Every row belongs to one group in each of 4 separate groupings. Each group adds its own fixed numbers to the row, and there is some noise. The rows also spread widely along 15 directions, which tell nothing about the answers.
In the rows, 128 means zero.
Some rows, each with its group in each grouping after it:
[116 147 110 115 155  72 164 111 154 131 121 149 101 135 133 141 116 151
 156 153 106 133 124 118 113 121  88  93 120 166 155 142 119 135 147 127
  65  49 101 158 144  90 128 111 166] -> vip A Loz q723
[153  92 136 152 141  86 150 128 116 119 100 125 180 123 108 141 132 133
 159 119 141 120 158 143  65 124  65 112 139  96 144 148 110  98 187 125
 181 161 144 119 124 102 120 159 109] -> ruf R zuvef q723
[144 143 144  99 136 118 106 162 114 136  92 100 136 149 140 112 113 157
 147 197 149  52 127  91 108 175  47 157 133 114  86 106  92 144 162  90
 149 142 141 116 165 119  83  92 160] -> big R Figu q740
[ 94 108 161 111 105 135 103 116  84 124 128 106 117 107 108 153 137 135
 159 135 164 164 131 121 113 130 155 135 139  82 119 153 139 137 167 168
 132  94 107 159  91  92 164 148  97] -> ruf N Figu q488
[118 167 142 117 139 111 163 100 113 184 113  82 162 118 117 134 106 179
 116  99 104 164 131 103 108 155 134  92 114 122 171 167 114 145 136 116
 119 197 117 136  99 145 142 119 158] -> ziget Y zuvef q110
[121  79 127 135  71 114 150 130 105  66 164 177  94 131  75 165 131 142
 152  79 114 163 111 170 141  89 150 135 112 108 169 112 149 126  95 215
 122  35  92 144 114  92 160 138 100] -> fati E lapaz q488
[ 93 128 171 164 117 101 154 157 130 137 116 141  78 120  62 135 146 145
 129 102  69 119  89 168  97 129 121  77 126 154 168  92 162 136 126 130
  99 146 194 130 108 137 110 111 166] -> vip A Loz q110
[134 102 165  87 123 100 124 103 147 126 133 179  91 139  97 152  94 115
 142 109 139 167 133  96 151 131 148  92 154 121 163 147  65 124 108 148
  99  45 114 157 139 118 169 122 116] -> ziget Y lugaf q740
[126 152 138  90 113 106 122 111  69 137 112 105 159 103 136 137 128 156
 133 185 147 142 117 111 129 156 131 152 140 129 135 151 122 190 128 156
 124 128  80 114  82 118 108  75 165] -> fati E lugut q488
[133 141 165  94 136 131  67  72 166  91 118 137 121 141  68 115 108 107
 145 102 137 124 134 131 128 186 117  92 137  90 156 150  84 108 164 123
 169 154 166 134 147 131 144 126 161] -> fufe N lugaf q740
[ 99 134 127 141 129 151 114 107 116  74  95 150 102 169 104 106 175 156
 177 143 119  74  76 166 125 111 111 178 128  94  82 115 154 137 164 124
 105 126 176 101 175 101  83 131  88] -> fufe N lapaz q740
[113  84 172 148 104  84 152 170 165 175 116 183  81  97 111 160 108  93
 142 105  92 142 126 121 109 110  94  81 146 138 165 113 113 103 121 110
  83  88 153 160 122 123 132 116  87] -> big Y lugut q110
[162 114 161  66 150 103 128 130 123 172 105 131  98  99 136 116 112 129
 170 214 164 137  99  81 161 131 159  87 164 165  96 134  79 163 109 116
  57  25 105 139 145 142 141  97 137] -> fufe E Loz q740
[160  52 141 175 112 118 108 117 124  90 139 145 167 101  83 174 129 103
 143 125 151 120 159 164  97 131  67 141 159 119 169 139 124  94 173 157
 201 145 150 113 103 109 111 144 123] -> ruf N lugaf q723
[140 123  95 144 124 193  81 126 146 124 161  43 145  78 128 142  97 155
 127 133 124 100 115 125 149 181 103 153  99 131 158 135 150 114 154 134
 164 193 124 123 133 145 132  97 170] -> ruf Y lapaz q740
[ 78 137 153 159 100 166 110 126 100  92 161 155 120 115 142 157 160 103
 111  97  92 128  89 144 127 122 121 153 157  75 148 115 113 144 106 117
 144 178 150 105 108 116 105  73 100] -> big N lugaf q723
[ 94 120 184 130  94  90 138 153  58  82 116 162 116 156 104 138 173 122
 141 108 124 149 114 153  73 108 133 109 136  51 131 103 104 143 135 152
 157 127 132 124  91  80 151 112  93] -> fati R Figu q110
[124 146  86 127 111 118 126 169 136 123 144 105 164 110 196 150 116 149
 141 135 100  77 123 125 100 144  39 154  70  94 137 121 117 114 139 117
 166 155  67 133 138  98 117  84 140] -> ziget N Figu q110
[110 146 152 129 117  72 191 135  91 137  95 129 122 106  95 126 156 155
 150 113  97 183 102 148  81 105 163  64 114 129 142 130 153 156 134 147
  88 124 118 133  63 116 149 132 136] -> fati N lugaf q488
[ 99 126 173 112 119 228  82 130  76 140 180  91 102 117 154 144 130 135
 120 164 148 140  96  94 153 161 136 151 188  94 112 124  81 157 116 109
 119 120 139 137 136 121 141  72 118] -> fati R Figu q740
[147  90 103 177 144 194 136  88 112  55 166 131 125 166 116 123 175 167
 174 150 139 125 114 176 143  84  99 154 154 108 114 140 103 129 157 150
 108  53 127 126 181  69 135 156  77] -> fati E lugaf q110
[107 116 142 128  93 130 102 183 130  95 143  79  85 128 138 158 104 126
 132 113 134  92 100 114 112 148  96 133  68  69 126  95 137 112 153 132
 159 129 123 139 136 117 170 135 121] -> fufe N Figu q723
[162  81 117 155 125 121 123  99 147  84 108 163 154  98  98 140 140  94
 136 105 126 126 112 166 155 113 141 141 135 110 155 152 128 109 130 142
 161 159 137  93 117 128 127 131  76] -> big Y lapaz q110
[ 99 113 168 136  84  85 134 171 122 134 104 177 102 101  94 155 123 114
 112  92  85 117  84 147 131 131 142 126 121 121 158 102 155 133  84 139
 131 161 155 110  96 151 105  93 121] -> vip N Figu q110
[ 74 140 179 145 107 114 168 154  60 161 113 117  91 113 113 149 152 168
 119 155 101 146  83 124 107 117 147 126 152 153 128 102 164 180 112 131
  64 130 153 124  73 139  98  92 152] -> vip N Figu q723
[135 142 107 152 145 140 142  93 142 107 159 134 159  97 139 135 160 114
 135 117  95 146 126 168  96 141  79  87 140 121 183 144 100 123 153 103
 143 160 122 126 106 108 134  88 162] -> ziget N lapaz q488
[133 132 132 107 119  73 144 126  90  83  84 148 119 129  80 105 171 155
 173 165 128 122  91 166 106 105 164 110 110 139 107 110 161 167 131 184
 104  81 109 106 101 107 120 119 140] -> big N Loz q740
[131 140 166  92 125 111 119 107  85 127 105 119 158 158 125 151 106 133
  87 129 162 114 117  83 149 173 141 162 131  82 123 157  92 161 128 114
 173 181 123  90 112 147 123 117 132] -> ziget N Figu q740
[ 99 104 148 167 130 139 130  70 110  91 175 216 122  96 142 175 190  60
 127 146 115 180 123 174 122 100 100 122 218 130 182 148  96 149 135 118
  97  88 141 123  82  82 115  59 108] -> fufe N lapaz q488
[ 92  82 152 114  82 131  87 177  90 140 140 100  82  84 139 182 117 130
 159 189 172 106 106 110 138 128 128 179 121 124  98 115 171 145 151 168
 103  56 102 152 105 104 136 108 100] -> fufe N Loz q740
[130 118 151 134 132 114 116 145 165 145  99 135 126  99  91 121 123 126
 158 123  89 104 108 150 105 156  86  89 137 134 156 121 126 113 143 116
 136 164 174 129 141 139 108 114 144] -> fati A zuvef q110
[ 47 152 176  91 101  93 120 142 109 160 100 126  92 127 118 140 134 135
 167  87 109 153 115 113  81 122 148  98 102  47 121 137 123 125 156 136
 114 123 121 178 108  95 166 135  85] -> ziget N Loz q110
[163 106 121 127 145 135 142 139 123 123 126 160 132 104 141 114 162 125
 166 183 117 107  95 146 128 109  92 112 168 151 117 110  92 138 113 111
 100  84 127 106 146 118 101  86 129] -> ruf N lapaz q488
[139 150 155  99 121  71 139 102 117 118 120 189 159 152 106 142 113 118
  93 131 113 117 137 115 129 161  87 124 155 133 179 133  82 163  96 127
 154 145 124  90 110 137  83  68 183] -> big N zuvef q740
[169  72 152  92 103 126  72 130 124 111 119 133 160  96 103 142 103 101
 170 151 172  96 132 124 134 153 104 146 151  99 129 136  88 110 137 159
 199 128 123 112 135 137 127 122 117] -> fufe N zuvef q723
[115 102 101 168 147 119 149  98 168 110 144 167 102 115 112 154 140 138
 163 135  99 142 121 169 129  98  88 108 137 172 170 148 153 114 160 141
  62  49 124 155 147  80 125 135 113] -> vip A lugut q110
[152  87 137 114 146 161  87 118 127  87 122 125 115  86 106 114 170  99
 190 193 162 119  96 159 133 133 138 103 174 132 111 125 107 133 157 137
 121  85 139 124 133 102 144 107 123] -> vip A lapaz q488
[103 155 130  70  65 116  88 165 115 113 130  78 127 131 113 123  82 179
 176 102 116  92 134 109  88 163  91 136  56  66 129 104 125 108 133 185
 184 133  64 162 135 106 150 116 162] -> big N lugut q723
[150 113 156 126 101 105 169 117 108 126 157 198 153 119 110 167 107 115
  88  81 103 160 127 121 157 125 139 106 161 140 185 134  83 139  48 138
 142 123 102  98  96 150 121  82 137] -> big N lugaf q740
[115 126 118 141 100 153 119 145  86  81 152  94 112 111 105 144 144 161
 118 144 126 101  74 157 157 143 143 169 111 124 141 103 172 180 108 177
 129 140 120  94 105 133 108  92 155] -> vip E zuvef q488
[111 145 144 113 136  94 107  53 112  86 111 124 138 186  86 152 116 147
 104 138 159 121 147 108 129 171  86 175 133  95 157 169 119 157 188 147
 157 140 146 119 125 104 109 146 158] -> fati N zuvef q723
[133  51 190 136  89 133 108 202 107 135 168 116  58 141  92 174 112 125
 140 169 163  92 126 117 121 127  78 117 142 132 126  70 103 125 133 149
 124  32 149 152 138 118 153 126 136] -> fufe N Loz q110

New rows, each followed by its group in each grouping:
[ 63 120 174 166  72 132 141 187 104 142 145 132  72 119  79 159 136 154
 123  64  66 114  79 163 100 121 128 118 103 102 153  78 172 130 106 152
 119 160 177 138 103 141 121 116 125] -> ziget N Loz q110
[ 94 112 156 140 107 166 156 176  70 146 160 104 119 111 141 150 145 161
 155 105 115 147 103 130  95 101 137 106 137  84 119 113 122 132 123 132
 114 121 115 142 115 105 156 117  82] -> ziget R zuvef q740
[163 115  95 106 118 168 110 118 143  86 164  98 144 111 126 121 109 141
 163 107 135 127 130 138 144 146 122 116  97  95 138 142 102 104 127 161
 169  94  65 141 149 107 178 140 122] -> big N Figu q488
[142  85 151 120 109 107 137 120 127 116 139 160 148 137 102 154 117 120
 167  84 138 150 167 131  86 122  94  98 143  86 165 142  74  86 143 144
 168  99 110 155 129  91 168 137 104] -> ziget Y lapaz q740
[125  79 179 149  97 154 126 151  52 112 163 149 111 141 100 161 151 130
 102 140 144 121  92 136 154 107 150 152 172 110 128 101 107 166  84 156
 141 110 145  88 106 134 121 104 103] -> ruf N Loz q110
[ 96 160 107 128 142  57 136 102 169 154  91 164 177  81 181 156 124 100
 143 139 100 131 160 119  79 143  46 127 125 119 160 175 126 114 185  85
 123 162  99 148 101  86  87  84 131] -> big N lugaf q740
[ 95 116 190  87 108  93 113 141 106 197 123 131 108  96 126 162 113 120
 149 182 145 154 157  83 104 145  91 104 173 133 141 138  94 151 143 131
  93  74 111 178  94 110 127  89 143] -> big N zuvef q110
[164 109 113  96 149 148  90  79 192 120 128 173 126 141 128 135  80 119
 131 144 135  83 115 102 198 164  86 171 153 139 134 160  82 114 119 106
 125  89 137 121 201 140  98 121 119] -> ziget N Figu q740
[111 162 138 128 150  81 166 143 105 162  92  92 140  81 175 131 152 115
 122 149 119 157 101 105  85 128 154  77 107 113 122 146 126 157 153  82
  97 178 105 117  68 120 154  88 124] -> big Y Loz q740
[133 130 109 149 104 156 188 158  42  91 153 138 156 160 120 114 171 221
 172 136  97  99 102 173  99  83 106 147 129 129 114  88 130 148  89 162
 123 105  94  97 139  95  99  83 141] -> vip R lapaz q740
[140  66 138 144 113 100  73 168 181  95  98 163  89  93 104 157 119  83
 145 164 135  53  91 147 152 141  74 166 124 133 126  99 143 114 153 130
 140 117 175 111 149 133  90 116 102] -> ziget N lugaf q110
[143  72 142 149 124  77 154 101 156 137 110 194 135 102  65 148 129 123
 177 127 113 156 151 168  96 112  95  99 163 176 169 150 147 102 158 160
 105  58 147 154 117 107 110 152 126] -> fati N Loz q740
[129 138 111 130 125  61 131  71 149  77 112 192 136 103  89 145 130 109
 140 121 106 150 122 173 119 135 111 113 131 149 195 153 152 139 153 167
 121 117 119 115  93 107 107 100 160] -> fufe R lugut q488
[ 71 159 153 103  87 109 151 118  70 148 139 110 104 149 115 175  97 190
 100 113 126 147 113  93 150 135 155 164 102 118 144 142 171 177 110 170
  88 110  93 132  97 128 127 116 144] -> fufe N zuvef q740
[118 109 150 115 114  53 141 107 148 130 129 210 127  91 120 191 100  80
 109 117 115 165 142 113 146 130 121 111 159 156 193 155 115 134 103 144
 108  84 101 136  85 115 120  82 129] -> big A lugaf q740
[138 103 152 172 160 158 100  63 158 107 168 158 101 103  81 155 148  98
 104 165 115 146 122 166 150 156  83 100 204 188 201 135 104 149 152 117
 101 110 193 125 116 135 103  85 186] -> ziget N lugaf q110
[ 70 150 176 131 110 128 115 165 141 176 138  81  62 104  93 154 103 135
 111 110 101 134 113 104  99 182 108  85 118 130 173 107 138 139 152 112
 105 154 173 169  98 140 145  92 191] -> vip Y Loz q488
[114 117 118 165 126 180 100  91 112 143 168 103 175  73 146 170 135 134
 127 168 127 141 145 141 116 158  69 168 176 153 164 162 139 135 168 127
 141 163 125 134  93 108  90  75 160] -> fati N lugaf q740
[ 97 131 148 109  90 107 125 171 125 136 133 116  89  88  98 127 134 146
 191 124  97 135 111 154  71 133 112  71  99 122 142  94 149 122 137 165
 112  86 111 172 104 108 153 104 163] -> fufe N Loz q488
[119 123 157 104 125 138 106 177  88 160 107  96 135  93 185 129 151 121
 160 199 150  92  88 101 116 129 109 135 145  85  75 118  95 154 136  89
 122 146 115 111 124 120 122  82  94] -> fufe N zuvef q110
[125 123 149 100  87  56 109 121 100  64 104 158 106 160  74 153 110 129
 106 135 143 102 110 124 143 146 128 161 100 112 149 110 140 166 122 189
 152 111 116  93 101 127 111 116 155] -> big N lugut q723
[121  64 146 183 118 207 118 149 109 125 160 147 126 115 136 157 156 130
 154 133 116  93  94 162 143 102  95 176 185 112 111 120 115 117 116 117
 129 121 172 116 162 116  97 123  52] -> ziget A Figu q110
[137 107 146 142 147  81 156 102  94 103  96 163 131 123  94 134 165 129
 152 159 139 147 125 153 102 102 126 107 161 142 135 136 137 142 164 136
 104 102 147 108 102 100 116 123 122] -> ruf R lapaz q740
[105 112 199 117  86 111 126 176  62 146 129 127 124 101 118 157 142 103
 107 108 123 148 103 117 104 127 161  93 135  74 142 103 102 142  96 129
 163 178 127 112  63 139 160  86 116] -> ruf N lapaz q110
[126 108 107 135 115 132 118  95 140  72 127 179 140  84 118 127 158  93
 161  89  93 147  77 185 139 105 172 127 127  98 150 148 138 114 109 167
 143 133 119 108 116 117 139 116  77] -> fati N Loz q723
[129 118 121 143 128 148 129 158 113 131 112 129 133  89 149 122 139 145
 154 146  98  96  71 136 132 115 123 148 141 124 104 113 137 132 111 117
 117 154 146 100 145 136  91  94  97] -> ruf R Figu q723
[101 116 128 187 137 184 113  92 134  92 170 124 119 114 111 144 160 128
 135 107  92 138 114 175 106 130  90 122 157 118 167 131 136 113 164 126
 130 149 173 135 129 106 120 123 130] -> ruf N Figu q723
[133 123 125 153 120  68 207 190 130 171  91 161 158  89 141 135 135 147
 160  99  66 109 107 148  67 105  73  93 118 131 139 110 135 116 119  99
 118 165 137 115 116 131  88 108 108] -> ziget R zuvef q488
[133  82 198 151 117  98 118 121 121 132  97 146 138 106  82 147 136  92
 135 117 137 149 134 144  89 149 109 106 177 102 156 134 105 119 160 118
 166 165 194 128  97 132 123 138 115] -> fati E Figu q723
[113 169 138 126 144 121 146 123 136 149 131 110 142 136 168 151 103 128
  73  94 107 124 110  82 136 168 109 123 107  91 150 153 100 133 127  63
 142 205 130 104 125 144 131 110 135] -> ruf N Figu q740
[162 126 130 113 167 101 102  98 153  99 111 112 127 146 118 118 120 113
 130 152 159 106 125 114 134 158 102 102 118  95 137 149  75 130 174 108
 154 123 133 117 154 114 151 139 143] -> ruf E Loz q110
[119 131 171 129 127 176 118 109 122 166 174 114 107 116 112 143 103 148
 113 148 115 150 136 107 144 172  96 107 186 161 167 126  90 147 113 113
 101 104 147 157 134 141 115  82 184] -> big E Figu q740
[107 101 148 136 112  77 167 143 119 145 144 172  92 146 161 202 104 104
  94 140 143 148 149  79 136 116  75 152 148 126 158 138  94 145 127 115
  84  42  99 151 111  88 133 106 101] -> big Y Figu q488
[ 69 153 135 136 114 120 115 122 127 126 118 143 111 145  95 138 140 165
 159 137  95  86 122 146  94 153  60 162 142 127 144 121 150 142 159 140
 119 129 162 146 139  94  65  95 168] -> vip A Loz q488
[107 126 143 167 155 175 135 103 157 137 165 103  68  99 106 154 126 136
 104 133 100 165  88 136 155 151 135  92 147 180 170 137 158 140 146 110
  55 102 174 149 125 138 145 125 153] -> fati A Figu q740
[ 73 168 168 129 126  71 178 114 107 160 108 148  94 169 118 165 114 151
  76 100 103 150 121  86 120 145 110 126 127 113 158 143 130 165 135 100
  84 136 152 133 102 123 111 126 144] -> ruf N Figu q488
[101 110 128 103 116 154 102 129 136 184 127 107 128  62 135 139 109 155
 203 165 129 140 144 121 105 144  88 140 161 139 124 151 132 112 167 146
  99  79 111 196 133 100 117 112 123] -> ziget R Figu q488
[128 159 100 122 160  98 139  92 136 120  95  82 143  98 129 121 132 145
 136 149 128 135  99 130 124 145 149 106  91 132 137 164 154 146 172 123
 112 158 110 116 103 125 143 130 154] -> vip N Loz q723
[160  78 147  99 101  72 131 192 166 143 124 160 101 119 120 156  71 104
 150 121 140 109 137  94 120 138  83  90 107 133 156 107  85  88 114 129
 133  58  99 147 147 120 163 116 124] -> vip Y lugut q740
[ 99 130 179 126 124  59 135 125  76 115  86 160 132 147 106 142 171 119
 143 164 145 125 129 143  61 127  95 120 150 109 124 126 125 164 181 126
 122 127 148 113  84  92 102 110 131] -> ziget N lugut q740
[109 135 104 163 125  54 156  65 106  87 110 182 160 134 118 182 143 126
  76 108 111 142 122 146 145 114 123 185 118 130 196 170 166 160 136 155
 132 173 114  81  74 108  89  95 126] -> ruf Y lapaz q110
[129  98 146 171 121 175 140 119 125 129 128 142 148 135  78 121 139 161
 169  67  95 120 126 165 104 113 102 119 154  87 140 132 111  80 140 119
 159 177 183 129 160 122 114 155  88] -> ruf R lapaz q110
[129 100 143 102 118 153  83  94 113 109 139 137 152 153 133 155 111 120
 152 154 175 103 164  98 130 152  63 179 173  76 130 156  58 110 163 120
 181 113 119 139 157  91 121 114 116] -> vip N lapaz q723
[152 100 153 144 171 115  99  80 164  95 120 149  88 117  96 133 152  78
 136 184 150 136 107 151 141 138 108  75 164 152 153 140 102 138 185 101
  93  85 173 119 130 117 143 127 136] -> fufe N lugut q110
[130 128 183  64  78  96 126 183  66 155 101  94 148 124 123 153  86 146
 121 106 162 119 116  69 126 156 162 133  99  60 107 126  91 147  96 141
 183 169  84 112  87 150 155 117 120] -> ziget N lugaf q488
[ 93 117 140  83  94  40 118 174  96 120  60 120 127 106 154 170 122 108
 146 134 170 111 104  91 111 126 144 174  75  48  98 146 152 151 165 150
 145 142  87 117  82  98 146 130  57] -> ziget Y zuvef q488
[163  35 137 193 129 142 150 157 113  99 149 129 134 105 108 173 149 123
 148 142 157 119 124 169 116 102  99 131 148 147 130 120 145 110 160 139
 135  83 148 119 125 108 139 163  80] -> ziget A Figu q740
[151 106 137 121 119 135 150 124  80 139 142 100 165 167 120 153 103 195
 154 155 173 121 177  93 112 132  76 156 145 126 132 149  84 127 149 145
 142  85  86 143 140  94 129 124 146] -> vip Y lugaf q740
[ 66 168 171 110 121  96 137 109  75 148 101 114 142 115 142 139 151 131
 132 117 119 186 129 114  70 138 142 103 132  61 140 163 114 147 168 118
 132 174 113 151  69  89 156 105 109] -> fati R Figu q110
[109 117 174 115  92 128 100 121  82  97 156 126  79 146  72 175  99 151
 100 140 156 130 118 112 163 154 139 154 143 138 157 113 138 169 121 181
 120  89 137 124 107 131 127  97 171] -> fufe R lugaf q740
[140 115 159  78  85  65 112 146 104 139 103 103 157  94 102 159  76 133
 135 125 161 134 147 103 111 168 139 118  88 110 148 143 138 122 136 173
 182 140  77 135  76 141 159 125 158] -> fufe N Figu q740
